The rows of a group lie close to one hidden flat surface of 13 dimensions, which may be shifted away from zero. Surfaces can cross.
In the rows, zero is written as 100.
Known rows, each followed by its group:
105, 104, 106, 95, 107, 93, 96, 109, 94, 102, 98, 99, 96, 100, 108, 111, 89, 89
dege
101, 90, 98, 98, 105, 93, 95, 91, 90, 90, 101, 92, 107, 113, 96, 103, 90, 101
nov
100, 127, 115, 105, 89, 85, 84, 96, 123, 103, 93, 91, 103, 71, 95, 106, 104, 93
dege
115, 81, 92, 98, 97, 80, 74, 95, 106, 111, 114, 81, 121, 100, 115, 99, 57, 111
vugi
97, 112, 100, 93, 101, 112, 110, 92, 98, 94, 93, 96, 105, 96, 108, 106, 99, 89
vas
93, 82, 82, 116, 94, 104, 95, 94, 90, 124, 89, 90, 114, 115, 96, 96, 81, 87
nov
83, 109, 104, 139, 94, 87, 102, 104, 118, 121, 104, 97, 53, 86, 131, 99, 98, 107
dege
95, 81, 103, 104, 102, 107, 93, 107, 89, 98, 83, 107, 118, 86, 108, 110, 88, 106
nov
98, 100, 75, 114, 87, 96, 90, 102, 113, 102, 105, 85, 88, 109, 105, 101, 88, 110
Kavup
95, 91, 111, 105, 85, 107, 79, 65, 98, 87, 92, 109, 94, 96, 110, 86, 109, 129
Kavup
106, 91, 119, 84, 114, 83, 81, 83, 99, 82, 105, 85, 76, 94, 95, 116, 82, 117
nov
101, 101, 110, 89, 101, 114, 98, 100, 87, 94, 110, 121, 92, 99, 108, 102, 106, 96
vugi
113, 79, 100, 81, 112, 68, 66, 110, 105, 96, 83, 74, 82, 118, 80, 100, 97, 114
dege
92, 107, 86, 97, 84, 111, 103, 80, 85, 103, 102, 99, 85, 88, 93, 95, 104, 126
Kavup
98, 116, 108, 109, 85, 95, 91, 86, 93, 110, 102, 105, 90, 111, 111, 99, 98, 89
lavo
107, 97, 96, 97, 89, 103, 85, 109, 97, 98, 106, 95, 90, 93, 93, 96, 113, 109
nov
99, 100, 125, 108, 89, 71, 108, 107, 82, 104, 121, 103, 71, 113, 86, 96, 119, 103
Kavup
103, 84, 107, 117, 77, 101, 86, 83, 119, 135, 91, 79, 90, 115, 92, 96, 85, 104
Kavup
100, 96, 111, 97, 118, 104, 83, 103, 106, 123, 96, 106, 86, 97, 102, 101, 106, 87
vugi
98, 75, 106, 91, 93, 92, 70, 112, 98, 114, 80, 106, 72, 90, 90, 107, 70, 99
nov
113, 121, 90, 80, 88, 109, 95, 98, 81, 62, 85, 100, 122, 109, 113, 92, 122, 104
nov
106, 103, 112, 99, 97, 118, 97, 97, 75, 110, 104, 115, 93, 109, 115, 112, 94, 96
dege
108, 108, 103, 81, 112, 100, 100, 90, 108, 98, 99, 102, 115, 105, 88, 110, 101, 126
mafut
95, 119, 95, 104, 100, 83, 100, 113, 108, 96, 86, 104, 86, 95, 88, 83, 120, 74
lavo
105, 122, 84, 101, 76, 101, 93, 100, 90, 105, 81, 123, 106, 101, 100, 84, 85, 86
lavo
103, 122, 92, 107, 104, 93, 107, 103, 99, 88, 82, 108, 109, 101, 92, 94, 102, 95
vugi
87, 86, 98, 105, 101, 86, 107, 81, 83, 96, 98, 106, 111, 100, 67, 85, 87, 78
vugi
84, 105, 103, 112, 100, 107, 110, 90, 97, 103, 86, 129, 85, 105, 91, 89, 104, 87
mafut
93, 88, 98, 81, 93, 117, 97, 64, 133, 118, 106, 92, 104, 113, 91, 92, 82, 84
vas
94, 110, 99, 107, 96, 104, 97, 100, 113, 106, 83, 102, 100, 99, 112, 102, 97, 88
Kavup
111, 93, 104, 114, 107, 98, 72, 109, 132, 113, 115, 89, 118, 82, 86, 102, 105, 94
vas
115, 99, 115, 118, 125, 107, 123, 115, 97, 118, 121, 92, 103, 104, 107, 87, 129, 83
nov
86, 101, 72, 119, 102, 128, 97, 92, 119, 94, 81, 80, 83, 106, 86, 113, 112, 111
Kavup
86, 94, 85, 100, 113, 110, 121, 96, 113, 119, 78, 97, 114, 85, 111, 88, 85, 87
lavo
92, 83, 115, 101, 103, 103, 114, 106, 119, 105, 101, 109, 75, 115, 104, 87, 117, 94
lavo
101, 108, 98, 95, 97, 82, 93, 82, 102, 102, 92, 82, 109, 82, 96, 84, 93, 91
dege
129, 100, 144, 92, 108, 90, 117, 133, 107, 98, 100, 80, 118, 102, 89, 111, 131, 84
vas
97, 94, 100, 107, 114, 87, 100, 102, 96, 110, 104, 104, 83, 98, 90, 100, 83, 94
nov
102, 99, 98, 107, 95, 100, 117, 100, 95, 100, 103, 103, 115, 94, 77, 89, 96, 85
vugi
85, 79, 75, 97, 117, 89, 92, 95, 126, 108, 70, 88, 109, 110, 89, 97, 74, 97
lavo
125, 104, 101, 103, 110, 91, 120, 120, 80, 108, 102, 107, 109, 104, 100, 83, 100, 109
mafut
128, 117, 112, 95, 117, 102, 115, 110, 109, 111, 99, 102, 142, 67, 129, 94, 98, 120
mafut
116, 105, 87, 121, 94, 93, 112, 134, 97, 86, 75, 93, 90, 96, 83, 113, 90, 130
vas
97, 91, 128, 106, 99, 98, 106, 99, 111, 119, 82, 109, 91, 88, 129, 83, 85, 70
Kavup
108, 100, 125, 112, 98, 107, 82, 93, 84, 119, 93, 96, 86, 109, 119, 117, 93, 93
dege
110, 83, 84, 81, 87, 113, 92, 103, 87, 108, 98, 99, 80, 127, 116, 76, 95, 93
nov
108, 110, 119, 135, 105, 106, 119, 84, 106, 98, 85, 89, 133, 86, 88, 103, 97, 93
vas
111, 113, 101, 86, 99, 85, 86, 97, 85, 102, 79, 86, 113, 102, 85, 103, 86, 73
dege
98, 114, 116, 103, 82, 103, 120, 92, 114, 116, 94, 115, 108, 111, 64, 101, 110, 91
dege
104, 92, 126, 118, 135, 90, 112, 111, 97, 122, 97, 80, 106, 115, 75, 128, 111, 90
nov
117, 103, 107, 92, 106, 96, 98, 96, 106, 109, 97, 84, 104, 107, 90, 103, 99, 112
mafut
97, 116, 97, 119, 97, 103, 106, 101, 108, 91, 80, 112, 107, 100, 107, 90, 102, 84
Kavup
95, 114, 98, 96, 111, 81, 96, 111, 109, 96, 95, 101, 124, 107, 120, 97, 115, 80
dege
111, 80, 107, 105, 98, 105, 86, 79, 78, 106, 100, 82, 96, 94, 107, 100, 78, 118
lavo
107, 113, 93, 102, 110, 111, 88, 89, 92, 108, 92, 102, 116, 83, 123, 96, 92, 101
mafut
108, 107, 118, 95, 78, 103, 91, 97, 111, 99, 106, 108, 112, 117, 88, 114, 111, 106
lavo
107, 95, 101, 107, 125, 98, 109, 87, 65, 83, 91, 99, 105, 104, 101, 98, 78, 92
Kavup
105, 106, 126, 96, 102, 91, 78, 114, 99, 109, 124, 114, 104, 104, 119, 115, 107, 72
dege
100, 98, 95, 102, 115, 94, 98, 114, 105, 100, 120, 94, 112, 98, 88, 109, 111, 101
nov
104, 100, 92, 100, 73, 96, 82, 120, 100, 96, 100, 106, 91, 106, 91, 96, 100, 81
vugi
100, 84, 105, 121, 107, 97, 97, 86, 131, 106, 107, 75, 80, 87, 89, 89, 101, 111
lavo
108, 89, 110, 113, 101, 103, 106, 91, 91, 102, 108, 88, 91, 106, 97, 92, 104, 101
vas
121, 108, 87, 80, 94, 96, 108, 126, 101, 80, 94, 99, 88, 86, 95, 88, 98, 106
vas
86, 119, 72, 116, 92, 93, 85, 89, 102, 90, 102, 109, 104, 104, 108, 100, 103, 120
lavo
115, 89, 116, 107, 110, 97, 105, 113, 91, 100, 102, 84, 88, 101, 100, 104, 100, 97
vas
89, 107, 100, 98, 89, 96, 95, 108, 114, 108, 86, 109, 96, 114, 88, 107, 107, 85
mafut
104, 98, 94, 91, 101, 106, 109, 99, 99, 90, 110, 104, 118, 117, 112, 89, 105, 94
nov
102, 99, 97, 102, 102, 101, 93, 99, 116, 98, 101, 98, 116, 103, 106, 105, 94, 101
Kavup
88, 100, 74, 85, 137, 89, 112, 91, 116, 120, 104, 106, 113, 130, 77, 108, 95, 130
vugi
102, 100, 100, 86, 105, 107, 106, 88, 105, 109, 94, 86, 122, 94, 107, 106, 90, 99
dege
94, 104, 89, 107, 99, 108, 85, 95, 80, 109, 86, 109, 110, 103, 114, 105, 88, 88
mafut
96, 114, 94, 97, 78, 99, 89, 111, 105, 80, 95, 146, 98, 124, 112, 90, 113, 102
lavo
101, 94, 90, 101, 99, 105, 110, 102, 92, 111, 99, 105, 88, 106, 110, 87, 91, 103
mafut
91, 91, 98, 79, 103, 102, 102, 106, 122, 96, 107, 98, 110, 109, 93, 117, 98, 99
mafut
120, 105, 91, 79, 94, 113, 106, 118, 101, 99, 121, 113, 112, 114, 113, 111, 87, 118
vugi
108, 94, 110, 96, 83, 84, 81, 103, 77, 113, 125, 124, 100, 141, 77, 104, 101, 98
vugi
80, 115, 101, 76, 82, 110, 103, 81, 92, 81, 93, 144, 128, 111, 103, 106, 93, 80
vugi
105, 113, 97, 101, 95, 92, 79, 111, 91, 96, 86, 101, 102, 86, 102, 96, 113, 95
lavo
78, 93, 89, 102, 99, 115, 119, 104, 106, 92, 80, 104, 69, 112, 75, 97, 115, 83
vugi
103, 98, 94, 90, 102, 104, 102, 100, 102, 97, 105, 97, 106, 101, 102, 96, 98, 100
nov
84, 118, 108, 106, 101, 116, 106, 87, 115, 116, 102, 83, 106, 98, 104, 136, 118, 113
Kavup
104, 82, 107, 108, 116, 97, 84, 82, 80, 103, 118, 99, 105, 100, 102, 79, 92, 71
vas
103, 119, 83, 74, 77, 92, 86, 120, 104, 88, 124, 111, 87, 109, 71, 106, 122, 105
lavo
92, 127, 100, 64, 81, 89, 97, 77, 82, 88, 97, 89, 89, 115, 92, 119, 89, 86
lavo
94, 105, 116, 107, 95, 94, 104, 81, 93, 73, 98, 99, 89, 78, 115, 92, 107, 113
Kavup
103, 103, 93, 98, 103, 99, 125, 107, 78, 106, 79, 127, 107, 105, 90, 85, 79, 90
mafut
114, 111, 99, 93, 85, 124, 84, 88, 75, 112, 90, 90, 94, 96, 91, 113, 103, 115
dege
103, 110, 115, 96, 106, 100, 104, 96, 114, 105, 91, 104, 122, 91, 98, 111, 103, 115
mafut
104, 105, 98, 93, 104, 92, 112, 100, 90, 97, 95, 97, 108, 103, 85, 95, 96, 90
dege
100, 105, 80, 94, 95, 110, 102, 103, 137, 87, 118, 109, 97, 91, 87, 95, 102, 115
vas
94, 95, 108, 110, 104, 92, 109, 91, 92, 82, 109, 115, 104, 121, 98, 99, 105, 104
nov
89, 107, 75, 91, 93, 111, 88, 91, 116, 98, 84, 109, 115, 121, 106, 110, 87, 106
Kavup
94, 95, 96, 104, 109, 96, 96, 102, 105, 92, 120, 95, 103, 85, 85, 101, 116, 107
vugi
115, 98, 117, 82, 98, 107, 106, 97, 100, 133, 82, 57, 97, 98, 63, 108, 92, 57
vas
96, 92, 89, 83, 101, 97, 94, 100, 83, 104, 121, 136, 106, 116, 113, 91, 83, 101
vugi
118, 110, 113, 85, 112, 114, 99, 118, 94, 102, 125, 113, 95, 91, 101, 109, 120, 106
vugi
83, 124, 100, 101, 91, 88, 105, 106, 111, 103, 106, 117, 105, 111, 106, 110, 106, 82
dege
102, 110, 102, 115, 75, 106, 105, 88, 102, 99, 84, 89, 106, 110, 100, 103, 111, 127
vas
111, 118, 80, 90, 104, 113, 79, 94, 106, 108, 108, 82, 126, 109, 123, 109, 108, 102
mafut
96, 100, 102, 114, 114, 86, 89, 108, 91, 72, 118, 102, 109, 122, 79, 125, 118, 110
vas
95, 118, 86, 108, 101, 85, 89, 91, 120, 89, 130, 113, 106, 97, 118, 96, 88, 98
lavo
102, 110, 94, 105, 99, 115, 115, 101, 102, 117, 99, 101, 113, 94, 78, 100, 109, 98
Kavup
81, 107, 91, 100, 90, 108, 95, 94, 108, 105, 93, 115, 94, 113, 95, 108, 109, 99
mafut
103, 101, 93, 121, 99, 106, 116, 82, 61, 114, 76, 104, 85, 108, 81, 77, 82, 83
mafut
101, 98, 95, 118, 95, 109, 120, 100, 96, 112, 79, 88, 83, 115, 84, 108, 86, 103
vas

New rows, each followed by its group:
85, 83, 109, 112, 105, 105, 100, 84, 95, 96, 108, 101, 90, 104, 112, 109, 97, 111
mafut
85, 112, 91, 106, 72, 91, 94, 106, 107, 84, 86, 91, 92, 101, 98, 112, 106, 93
mafut
98, 99, 127, 113, 98, 81, 88, 76, 124, 118, 112, 81, 70, 109, 68, 116, 94, 106
nov
105, 96, 110, 104, 92, 102, 103, 98, 110, 92, 89, 116, 106, 112, 96, 90, 100, 101
lavo
95, 98, 92, 112, 102, 95, 107, 90, 109, 97, 98, 78, 82, 91, 75, 90, 110, 109
lavo
90, 100, 101, 101, 102, 99, 97, 80, 96, 111, 103, 77, 91, 95, 108, 107, 96, 102
lavo
110, 109, 99, 83, 97, 102, 72, 75, 134, 91, 114, 76, 78, 73, 77, 91, 94, 88
vas
106, 89, 89, 115, 104, 105, 123, 121, 130, 113, 95, 111, 118, 122, 92, 85, 85, 69
Kavup
118, 106, 97, 87, 102, 98, 96, 102, 89, 98, 95, 85, 95, 106, 91, 89, 102, 87
nov
109, 93, 105, 82, 99, 113, 106, 102, 84, 107, 106, 98, 107, 85, 108, 100, 94, 100
lavo
90, 100, 123, 112, 100, 94, 128, 86, 129, 70, 86, 79, 115, 113, 68, 118, 110, 96
Kavup
113, 87, 84, 90, 103, 93, 117, 130, 65, 75, 92, 102, 131, 105, 113, 103, 89, 127
vas
109, 91, 92, 103, 83, 94, 95, 113, 84, 97, 106, 108, 90, 116, 93, 90, 86, 88
vugi
114, 92, 108, 73, 110, 109, 111, 72, 98, 94, 96, 83, 92, 103, 118, 91, 70, 100
nov
109, 80, 95, 111, 97, 96, 87, 110, 68, 74, 112, 92, 112, 107, 90, 94, 120, 113
nov
110, 100, 106, 91, 96, 97, 96, 94, 102, 86, 95, 95, 103, 103, 105, 94, 96, 99
vas
95, 104, 112, 112, 94, 100, 112, 79, 110, 91, 103, 103, 121, 107, 110, 103, 98, 112
Kavup
94, 105, 104, 93, 94, 109, 99, 97, 134, 95, 96, 108, 109, 87, 117, 97, 108, 103
lavo
103, 108, 97, 101, 105, 94, 104, 97, 96, 71, 108, 101, 92, 106, 75, 101, 105, 98
vas
115, 96, 95, 86, 116, 100, 105, 101, 98, 111, 118, 90, 103, 115, 83, 112, 93, 126
vugi
125, 95, 120, 97, 83, 124, 108, 99, 99, 120, 102, 84, 105, 96, 105, 110, 78, 93
vugi
103, 86, 108, 112, 87, 105, 113, 76, 95, 121, 107, 85, 56, 99, 68, 89, 88, 113
nov
76, 116, 96, 108, 87, 116, 102, 96, 114, 98, 87, 114, 128, 88, 124, 118, 104, 92
mafut
87, 75, 87, 91, 96, 101, 93, 125, 121, 84, 102, 113, 84, 124, 125, 101, 91, 88
vugi
106, 105, 97, 113, 95, 97, 82, 105, 78, 105, 87, 78, 100, 99, 94, 113, 106, 101
vas
108, 119, 104, 88, 111, 113, 106, 103, 119, 111, 111, 116, 130, 95, 120, 112, 104, 113
vugi
116, 91, 109, 105, 106, 99, 121, 87, 102, 81, 103, 79, 130, 93, 67, 100, 91, 112
vas
96, 95, 100, 116, 105, 84, 101, 74, 87, 100, 121, 76, 77, 106, 93, 97, 88, 104
lavo
102, 101, 106, 121, 104, 102, 89, 106, 83, 111, 103, 99, 113, 104, 116, 109, 107, 93
mafut
125, 112, 96, 82, 122, 114, 109, 111, 84, 103, 103, 101, 93, 68, 97, 92, 93, 100
vugi
99, 97, 79, 89, 92, 107, 79, 105, 108, 103, 116, 100, 92, 97, 106, 97, 108, 111
vas
93, 88, 115, 102, 111, 105, 114, 74, 79, 98, 119, 103, 99, 120, 78, 109, 106, 119
vugi
101, 110, 95, 97, 103, 97, 105, 88, 79, 79, 100, 109, 121, 92, 111, 97, 88, 104
lavo
105, 93, 96, 103, 114, 82, 115, 100, 98, 101, 81, 103, 118, 117, 95, 58, 119, 94
dege
123, 130, 107, 122, 92, 73, 100, 108, 80, 87, 114, 102, 120, 83, 90, 84, 107, 93
Kavup
89, 95, 100, 97, 105, 102, 109, 92, 130, 108, 100, 84, 103, 100, 90, 105, 105, 103
lavo
95, 112, 86, 109, 96, 105, 106, 88, 77, 91, 97, 114, 112, 104, 101, 84, 103, 88
vas
110, 109, 99, 107, 84, 90, 102, 108, 101, 106, 82, 121, 108, 108, 83, 74, 97, 75
Kavup
105, 105, 131, 112, 98, 87, 97, 74, 88, 88, 100, 111, 108, 97, 104, 83, 107, 96
dege
117, 89, 94, 96, 109, 114, 97, 97, 84, 112, 82, 81, 97, 100, 101, 92, 101, 122
dege
108, 106, 82, 76, 116, 104, 108, 77, 86, 93, 89, 106, 100, 126, 64, 89, 86, 97
mafut
117, 102, 102, 93, 94, 98, 102, 114, 94, 89, 100, 90, 100, 89, 103, 93, 109, 107
vas
96, 117, 111, 107, 83, 97, 86, 94, 132, 110, 108, 111, 93, 92, 102, 97, 112, 97
nov
75, 89, 86, 118, 95, 108, 107, 98, 75, 87, 106, 117, 86, 94, 115, 100, 96, 101
mafut
134, 105, 132, 95, 112, 76, 88, 91, 78, 98, 84, 93, 117, 132, 86, 115, 72, 93
vugi
103, 90, 122, 113, 103, 90, 84, 94, 114, 116, 77, 97, 113, 115, 104, 103, 86, 82
lavo
78, 112, 100, 119, 71, 94, 114, 87, 98, 73, 77, 91, 84, 99, 83, 102, 103, 86
mafut
93, 106, 84, 157, 124, 98, 83, 113, 96, 92, 104, 100, 85, 86, 85, 128, 93, 109
vas
103, 96, 110, 96, 110, 112, 77, 93, 89, 132, 92, 82, 84, 93, 91, 117, 107, 101
Kavup
108, 103, 126, 112, 111, 98, 96, 95, 107, 108, 95, 94, 110, 80, 94, 108, 106, 102
mafut
104, 118, 106, 105, 103, 77, 90, 116, 88, 89, 82, 111, 98, 122, 98, 100, 113, 84
dege
97, 74, 111, 76, 90, 119, 75, 95, 77, 101, 117, 104, 63, 90, 93, 104, 96, 87
vugi
97, 87, 103, 117, 104, 102, 83, 64, 100, 95, 124, 90, 118, 101, 97, 95, 101, 109
vas
94, 87, 108, 119, 126, 84, 89, 102, 99, 103, 132, 100, 79, 107, 113, 108, 106, 112
nov
112, 86, 142, 90, 85, 98, 93, 107, 118, 79, 99, 124, 115, 85, 103, 93, 102, 91
nov
100, 112, 95, 80, 99, 96, 109, 92, 93, 84, 112, 109, 126, 104, 100, 108, 81, 94
lavo
103, 113, 90, 92, 114, 84, 112, 122, 83, 89, 144, 113, 94, 88, 104, 88, 112, 84
lavo
89, 107, 104, 100, 104, 92, 103, 99, 96, 91, 83, 115, 105, 111, 91, 113, 95, 100
nov
94, 125, 84, 86, 94, 100, 119, 89, 98, 75, 104, 115, 117, 92, 100, 95, 91, 97
lavo
104, 98, 97, 106, 88, 95, 98, 98, 94, 90, 110, 98, 109, 100, 90, 97, 97, 101
vugi
87, 79, 104, 91, 103, 103, 129, 105, 107, 109, 107, 122, 93, 121, 98, 105, 92, 123
mafut
88, 104, 87, 109, 102, 101, 105, 89, 82, 112, 104, 102, 118, 111, 108, 109, 96, 107
lavo
92, 91, 96, 74, 113, 100, 106, 90, 93, 92, 95, 118, 104, 90, 64, 116, 83, 133
mafut
87, 110, 109, 99, 80, 102, 98, 88, 116, 109, 98, 127, 101, 122, 97, 97, 118, 107
dege
83, 88, 70, 101, 98, 87, 105, 106, 84, 88, 108, 119, 89, 95, 66, 100, 77, 113
nov
97, 101, 88, 114, 103, 95, 91, 91, 102, 108, 113, 89, 73, 80, 117, 83, 95, 100
lavo
105, 92, 77, 91, 89, 99, 84, 103, 126, 96, 101, 95, 114, 115, 85, 101, 87, 107
Kavup
101, 96, 113, 91, 116, 105, 104, 93, 102, 91, 97, 103, 96, 80, 118, 107, 85, 111
nov
97, 90, 94, 106, 115, 98, 84, 94, 87, 97, 115, 108, 101, 102, 104, 91, 95, 78
vas
96, 101, 105, 111, 105, 95, 107, 82, 105, 83, 100, 93, 86, 90, 103, 87, 104, 106
lavo
91, 107, 82, 103, 95, 104, 104, 119, 89, 102, 96, 120, 108, 106, 101, 100, 102, 85
mafut
104, 76, 88, 99, 94, 88, 68, 82, 84, 83, 126, 104, 99, 115, 107, 74, 101, 118
vas
92, 94, 77, 92, 102, 106, 84, 98, 112, 94, 113, 104, 76, 104, 101, 102, 87, 105
vas
95, 127, 89, 95, 95, 112, 92, 80, 116, 100, 90, 102, 118, 116, 117, 106, 112, 108
mafut
96, 99, 98, 122, 106, 103, 92, 102, 100, 98, 104, 103, 98, 106, 103, 109, 103, 104
vas
103, 99, 113, 105, 97, 87, 95, 100, 119, 101, 114, 90, 111, 99, 112, 109, 94, 103
Kavup
97, 73, 112, 100, 101, 103, 95, 105, 88, 114, 134, 118, 92, 104, 98, 91, 103, 88
vugi
101, 93, 101, 114, 88, 103, 93, 91, 93, 132, 104, 104, 98, 101, 98, 87, 88, 90
vugi
103, 103, 138, 120, 102, 87, 109, 80, 89, 69, 97, 108, 107, 91, 107, 89, 114, 103
Kavup
99, 115, 83, 98, 96, 104, 104, 105, 89, 104, 95, 121, 97, 104, 88, 95, 110, 116
mafut
108, 93, 116, 93, 95, 98, 99, 90, 100, 108, 96, 92, 66, 114, 85, 98, 93, 103
nov
109, 88, 96, 93, 103, 116, 116, 109, 98, 100, 111, 115, 118, 85, 107, 87, 92, 107
lavo
124, 82, 105, 120, 121, 105, 91, 93, 80, 115, 107, 102, 121, 112, 97, 87, 84, 97
Kavup
101, 110, 79, 109, 96, 105, 118, 113, 90, 90, 116, 109, 90, 101, 80, 91, 121, 114
vugi
93, 102, 92, 109, 97, 99, 93, 103, 105, 108, 95, 97, 93, 102, 94, 98, 116, 106
lavo
110, 96, 113, 120, 101, 89, 110, 85, 101, 93, 116, 105, 94, 109, 93, 84, 86, 93
lavo
93, 101, 88, 111, 103, 95, 86, 99, 99, 92, 84, 104, 114, 101, 102, 99, 108, 114
lavo
104, 105, 126, 105, 90, 102, 97, 102, 107, 124, 68, 103, 74, 87, 82, 104, 95, 92
nov
96, 103, 91, 90, 92, 77, 74, 113, 106, 84, 99, 120, 98, 86, 83, 101, 86, 92
nov
87, 117, 98, 98, 89, 96, 93, 94, 108, 124, 76, 96, 105, 112, 99, 109, 100, 79
lavo
100, 89, 103, 106, 61, 115, 116, 85, 97, 86, 116, 98, 129, 100, 106, 103, 77, 98
vugi
99, 96, 110, 100, 105, 112, 123, 90, 106, 102, 101, 98, 114, 89, 95, 98, 99, 101
Kavup
99, 103, 108, 85, 93, 81, 124, 91, 108, 56, 91, 93, 96, 88, 97, 100, 89, 129
mafut
109, 76, 106, 85, 101, 109, 90, 104, 109, 89, 113, 87, 123, 54, 97, 106, 87, 112
nov
108, 105, 82, 99, 84, 104, 88, 106, 94, 105, 100, 86, 108, 92, 89, 98, 112, 114
vas
96, 89, 115, 90, 126, 112, 96, 110, 110, 108, 107, 88, 92, 94, 93, 125, 121, 98
Kavup
120, 81, 98, 88, 84, 105, 117, 129, 105, 122, 84, 107, 140, 105, 123, 79, 93, 105
vas
106, 108, 104, 91, 85, 107, 103, 92, 102, 110, 102, 108, 90, 78, 81, 94, 89, 101
dege
85, 96, 102, 107, 96, 98, 87, 101, 93, 99, 95, 107, 105, 105, 97, 123, 102, 104
mafut
102, 84, 116, 80, 121, 90, 99, 104, 115, 88, 105, 106, 103, 100, 100, 103, 89, 91
mafut
93, 108, 80, 81, 76, 115, 86, 108, 98, 90, 104, 122, 97, 85, 111, 97, 99, 92
vugi
99, 90, 112, 114, 117, 105, 97, 83, 93, 93, 115, 90, 105, 126, 109, 103, 110, 84
mafut
87, 96, 104, 108, 123, 89, 100, 75, 98, 111, 100, 100, 114, 93, 80, 94, 100, 98
vugi
85, 114, 109, 111, 109, 102, 96, 100, 108, 78, 88, 102, 100, 127, 79, 129, 137, 103
Kavup
